There are 4 ways to turn a row about zero (a turn may also mirror it). The second row of each pair is the first, turned, with some noise. The first 36 pairs use one turn. New pairs use 2 turns, one after the other, and a turn may come again.
Some pairs, each with its turns in order after it:
[ 13 -12 -10 -22 -10 -19 -11  14]
[ 19  26  13  -4  -1  -5 -13  13]  z_699

[ 31 -22  28 -22   2   5   0   2]
[  8 -22  -4  17  33  10 -26 -13]  z_493

[ 9 11  5 30 -6 12 -2 -4]
[ 10  -4 -11  -2  16   9 -19  20]  z_214

[  2   6  -2  24  29  34 -10 -44]
[ -3 -45  -1 -15  -9   0  48 -12]  z_699

[-17  -1 -11 -33   2  22  24 -11]
[-12 -15  25  27  12  -5  26 -10]  z_214

[ 16  -1  19 -17 -20 -22  38   0]
[-25 -27  20  -6  33  -2 -11  16]  z_493

[ 15 -11   1   8 -14 -28  -9  -8]
[ -4  22  -5 -10  -7  -6   7  28]  z_699

[  2 -30   9 -14  37   3  44   4]
[ 19  14  29  -2  25   2 -46  20]  z_493

[ 12   3  32  13 -36   7 -21   8]
[ 28 -25  -8 -31   9 -17 -23   1]  z_214

[ -2  -9 -23  12   2   3   9  16]
[12 11 19 13 -8 -1 10 13]  z_493

[-11   0  -6 -29   6  -6 -26  10]
[ 29   8  14  15  15 -13  -1   3]  z_699

[  3  13 -21  -1 -27 -17  19 -22]
[  2  -6  35   6  -7  26 -20  -7]  z_214

[ 11 -11 -15   0  -6  11 -11  10]
[  6   6   2  13  -9   7  -7 -20]  z_644

[  1   0  16   8 -17 -33  14  27]
[-25  30 -13   6   6  -9 -25   9]  z_699

[ 16  28   3  21   3 -19  23 -32]
[-31  -1  -7 -39  27   8   8   4]  z_644

[ -9  -8 -10  10   4   4  -1 -14]
[  0  -9  -4 -10  -8  10 -16   1]  z_644

[-2 19 -3 -7  9 -5 20 22]
[ -7  26   7  -5  -1 -22   6   5]  z_644

[ -7 -17 -19 -28 -35  15   9   0]
[ 33  -8  35  -6 -13   0   3 -21]  z_644

[  2  -9 -13  12  14  -2  28  13]
[13 11 21  3  5  1 -3 29]  z_493

[  5   2   1  -7   2 -36  27   2]
[  0  30 -26 -14   9  -1 -12  -4]  z_699

[-14 -12  11   3  -5  18   3   3]
[ 15 -12  -8  13   8 -11   7  -3]  z_214

[ -9  12  -8 -11  13  17  -1   2]
[-17  -7   0   7   6  -2  16  12]  z_214

[-13   1  -8  -5   2  -4 -12 -16]
[17 -7 -8  5  3 -3 11  8]  z_699

[ 18   3 -20  -6  -1 -14  -4  -4]
[ 16  18  -1  -9 -17  -3   5   1]  z_699

[-24  12   7   2  27  17   6   3]
[-10   5   4   5  -2 -19 -22  29]  z_644

[ 12 -10 -11  -7  20 -11  13 -17]
[  9 -14  16  -7 -11   6 -26   9]  z_493

[  4 -30 -18 -20  -5  -2   7   7]
[ -4  15  18  16 -10 -25   0 -14]  z_214

[ -9   9  -7 -25  -1 -23   1 -14]
[ -9  -2  22  -7 -18  15  14 -14]  z_214

[ 31  -5 -22   5   3  26 -17 -25]
[ 33 -25 -14  15 -25 -15  -6  -8]  z_493

[ -2 -30 -21   8 -17  -6 -32   8]
[ 16  -8 -12  14 -31  27   3 -19]  z_644

[ 10   0   3 -20  17 -33 -11 -13]
[-15 -17  -1 -10 -13  28 -24  -6]  z_493

[-4 29  7  7  6 15 -4 -6]
[ -7 -18  -8  -6  15  15   6  18]  z_214

[-16   4  22 -15  14  -8   2   5]
[ 1  3 -3  6 32 -5 -2 -8]  z_699

[ 22   0  -2  14   7   0 -16   4]
[ 16 -11 -16   9  -5  15   6   5]  z_493

[  1  30  18   8  11   4 -19  17]
[-27  13   0  27   6  -1  10  19]  z_644

[-16  -3 -26  27  -3   5 -22 -13]
[-12  -7  -5  -4 -27  32 -17   2]  z_644

New pairs. What belongs after each?
[-18 -13   3 -12   9 -11   1   8]
[  2 -16  -3 -11  12   5  15  10]  z_493 z_214

[-11 -16  13 -17  -8   8  13 -14]
[ -3  15  19 -23   9  -8   1   6]  z_644 z_699

[-23   3 -10  33  13  19 -12  11]
[ 13  -7  31 -15   4  21  16 -18]  z_699 z_493

[ 15  14 -21   5  19  16 -13   1]
[ 22   2  19  -8   8   9 -11 -22]  z_699 z_214

[ -8  29  20  10  -7 -12 -10 -12]
[-16  -7  20  26 -14  -3  15  -6]  z_493 z_214

[ 38 -11   5  45  17  22 -10   6]
[  3   9 -22  15  44  24 -20  28]  z_699 z_699

[-13 -24 -12  15  -2   1 -31 -17]
[ 19  -4  15  13   1 -31 -12  20]  z_644 z_214

[ 23   8  11   6 -28  31  11  12]
[ -5   6 -22 -32  -8 -30 -15  -7]  z_493 z_699

[ 12  11   9  -8   0  -4 -25  13]
[ 12   7  10 -20   2  -6  14  15]  z_644 z_493

[-24  19   5  20   8  14  11   8]
[-6 19  8 28 -9 -5 14 15]  z_644 z_644

[  1 -16   1 -10  18   5  10   3]
[ -4  10   8 -12   2  -9  20  -2]  z_699 z_214

[  0 -24   9   5  -4  23   0  34]
[ -9  17 -21  -6  25  26  -9  14]  z_493 z_214

[ 18   3   0  -3 -16  20  34   1]
[  6  15 -41   5  -5  -9  11   1]  z_493 z_644

[-11   3  -2   9  -7  21  -6  14]
[ -7  -5   0 -12  -8  -4   2  26]  z_493 z_493

[20 -2 34 22 13 -5 12 34]
[-31 -21   0 -10 -39  -9 -10 -22]  z_214 z_644

[  7 -15  -1  14  -2  -8  -9 -11]
[  5   7  12   3  17 -13  -1  -7]  z_493 z_214

[  3  -1  11 -14   2  -9   0   6]
[ 1 -4 11 -7  2  8 -2 14]  z_644 z_493

[-17  10  -1  -3  10  -5  -4   7]
[-10  -2 -19  -8  -2   6  -4  -5]  z_699 z_644

[ -5  12   7 -30  17   7 -11  12]
[-23  -4   4   4 -26  20  -5  12]  z_493 z_644

[ -5   1   0   0 -16  13 -23   6]
[ 13  -2 -22   0   5  -5 -16  -5]  z_699 z_214

[  6 -18  21 -24  -5  -6  10 -22]
[ 11   0  -7  -8  -8  19 -23 -30]  z_493 z_493

[ -8 -17   1 -23  18  14   8   9]
[ -7  -5 -26   2   0  12  23  -8]  z_644 z_644

[-15 -10  22  12   7  11   3   6]
[-27  -1   3  -1   7 -21  -3  -6]  z_493 z_644

[-17 -32   6  -3  39  14 -15 -49]
[  0   5  51 -50   4 -15   5  20]  z_493 z_214

[ 18 -43  17 -29  -2  -6 -20 -23]
[-36 -37 -10 -17  17   5 -24  21]  z_214 z_493

[-16   6  -2 -18   5  -2  -5  -8]
[  8 -17  10  -7 -12   8   8   6]  z_493 z_214

[  9 -14  12   7   7 -10 -15   1]
[-19  10   4  -1   8  15  -7   6]  z_699 z_493

[  3  13   5  -8  17  17 -16   7]
[ 12  14  -1  -9 -18 -22   0   5]  z_214 z_644

[  4  10 -21  10  19   4 -10   5]
[  7 -10 -12  26  -3   0   6  13]  z_644 z_699

[ 3  6 23  9  6  4  6 -6]
[ 5 18 -4  7 -4 13 -7  9]  z_644 z_493

[ 12 -40  -2  22 -10   7  29 -20]
[  0  33  -6 -31  21 -18   4 -28]  z_493 z_214

[-19 -24   5   6   2  18 -21  21]
[  5  19 -18 -22 -12   8  19 -21]  z_214 z_644

[ 0 -7 -4 15  0  5 34 -2]
[-23   0 -11   4   3  16 -21   4]  z_214 z_644

[ -8  -5   0  12  18  -3 -22  19]
[ -5  -8   5   9 -22  18   7 -19]  z_493 z_699

[-15 -23 -10 -14  15  -6  14  15]
[ -8  -3  -6  -4  -3   8  31 -23]  z_644 z_644

[ -7   7  -3  -8 -19  21  20 -23]
[  3  15   3 -16 -27  13   6 -24]  z_493 z_214

[-13  16  32 -15   8 -38 -10   2]
[ -9 -12  22   7  -2 -41 -19 -19]  z_214 z_493

[-11   3  10 -10  -2  22   2 -16]
[ 27   8   2   2   9  -8 -11   2]  z_699 z_493

[ 25   4  37   5   6  -4   4 -22]
[  8 -12 -21   7  22  15 -13 -30]  z_699 z_699

[-12  -4 -10  -4  -2   1  -9 -14]
[ 1 -2 10  0  2  8 -5 16]  z_644 z_699

[ 14  13  10 -12  -5  -2  30   2]
[-22 -14  24   1  -3  -2 -14  11]  z_699 z_644

[-4 -2 -4 10 23 18 12  8]
[ -7  22  10  10 -13 -12   5 -12]  z_493 z_699

[-11   8   0 -12  -7 -16  11  13]
[  4  12   5 -11  12 -11  18  -1]  z_644 z_644

[ 25 -15 -15  -7 -19  -5 -23  15]
[  0 -11   2 -35 -26   0  -1 -13]  z_214 z_214

[ 17 -37  13  19  10  -4   0  -4]
[ 20  12   6   9  34  -1 -22   0]  z_699 z_699

[-11   8  35  -6   1 -12 -11   0]
[-13 -14  12  -3 -19 -19 -21   4]  z_493 z_644

[ -8   1  36  -3  -8  34   6 -19]
[-21  33  18 -11 -18  19  19   5]  z_493 z_214

[  7   7 -38  26  11   9  12 -12]
[ 19  24   3   6  12  10  36 -21]  z_493 z_644

[ -2  17  -2   0 -22   6   6 -20]
[ 14  -5  -8  22  17  -2 -13   0]  z_214 z_644

[-17   1  12 -26  22  -1 -21  10]
[-14   9  -3 -28  10 -23  18 -11]  z_699 z_699

[ -9   1   8  -8   3   5   9 -13]
[ -4   1   5 -13 -12   1  13   0]  z_493 z_214

[ 1 22 -9  7 13  1 15 10]
[  5   7 -13  25  11  -4   1  -8]  z_644 z_699

[ 23 -20  12  -2   7  12   5   0]
[-21 -12 -22  -1  -1   1 -13  -8]  z_644 z_644

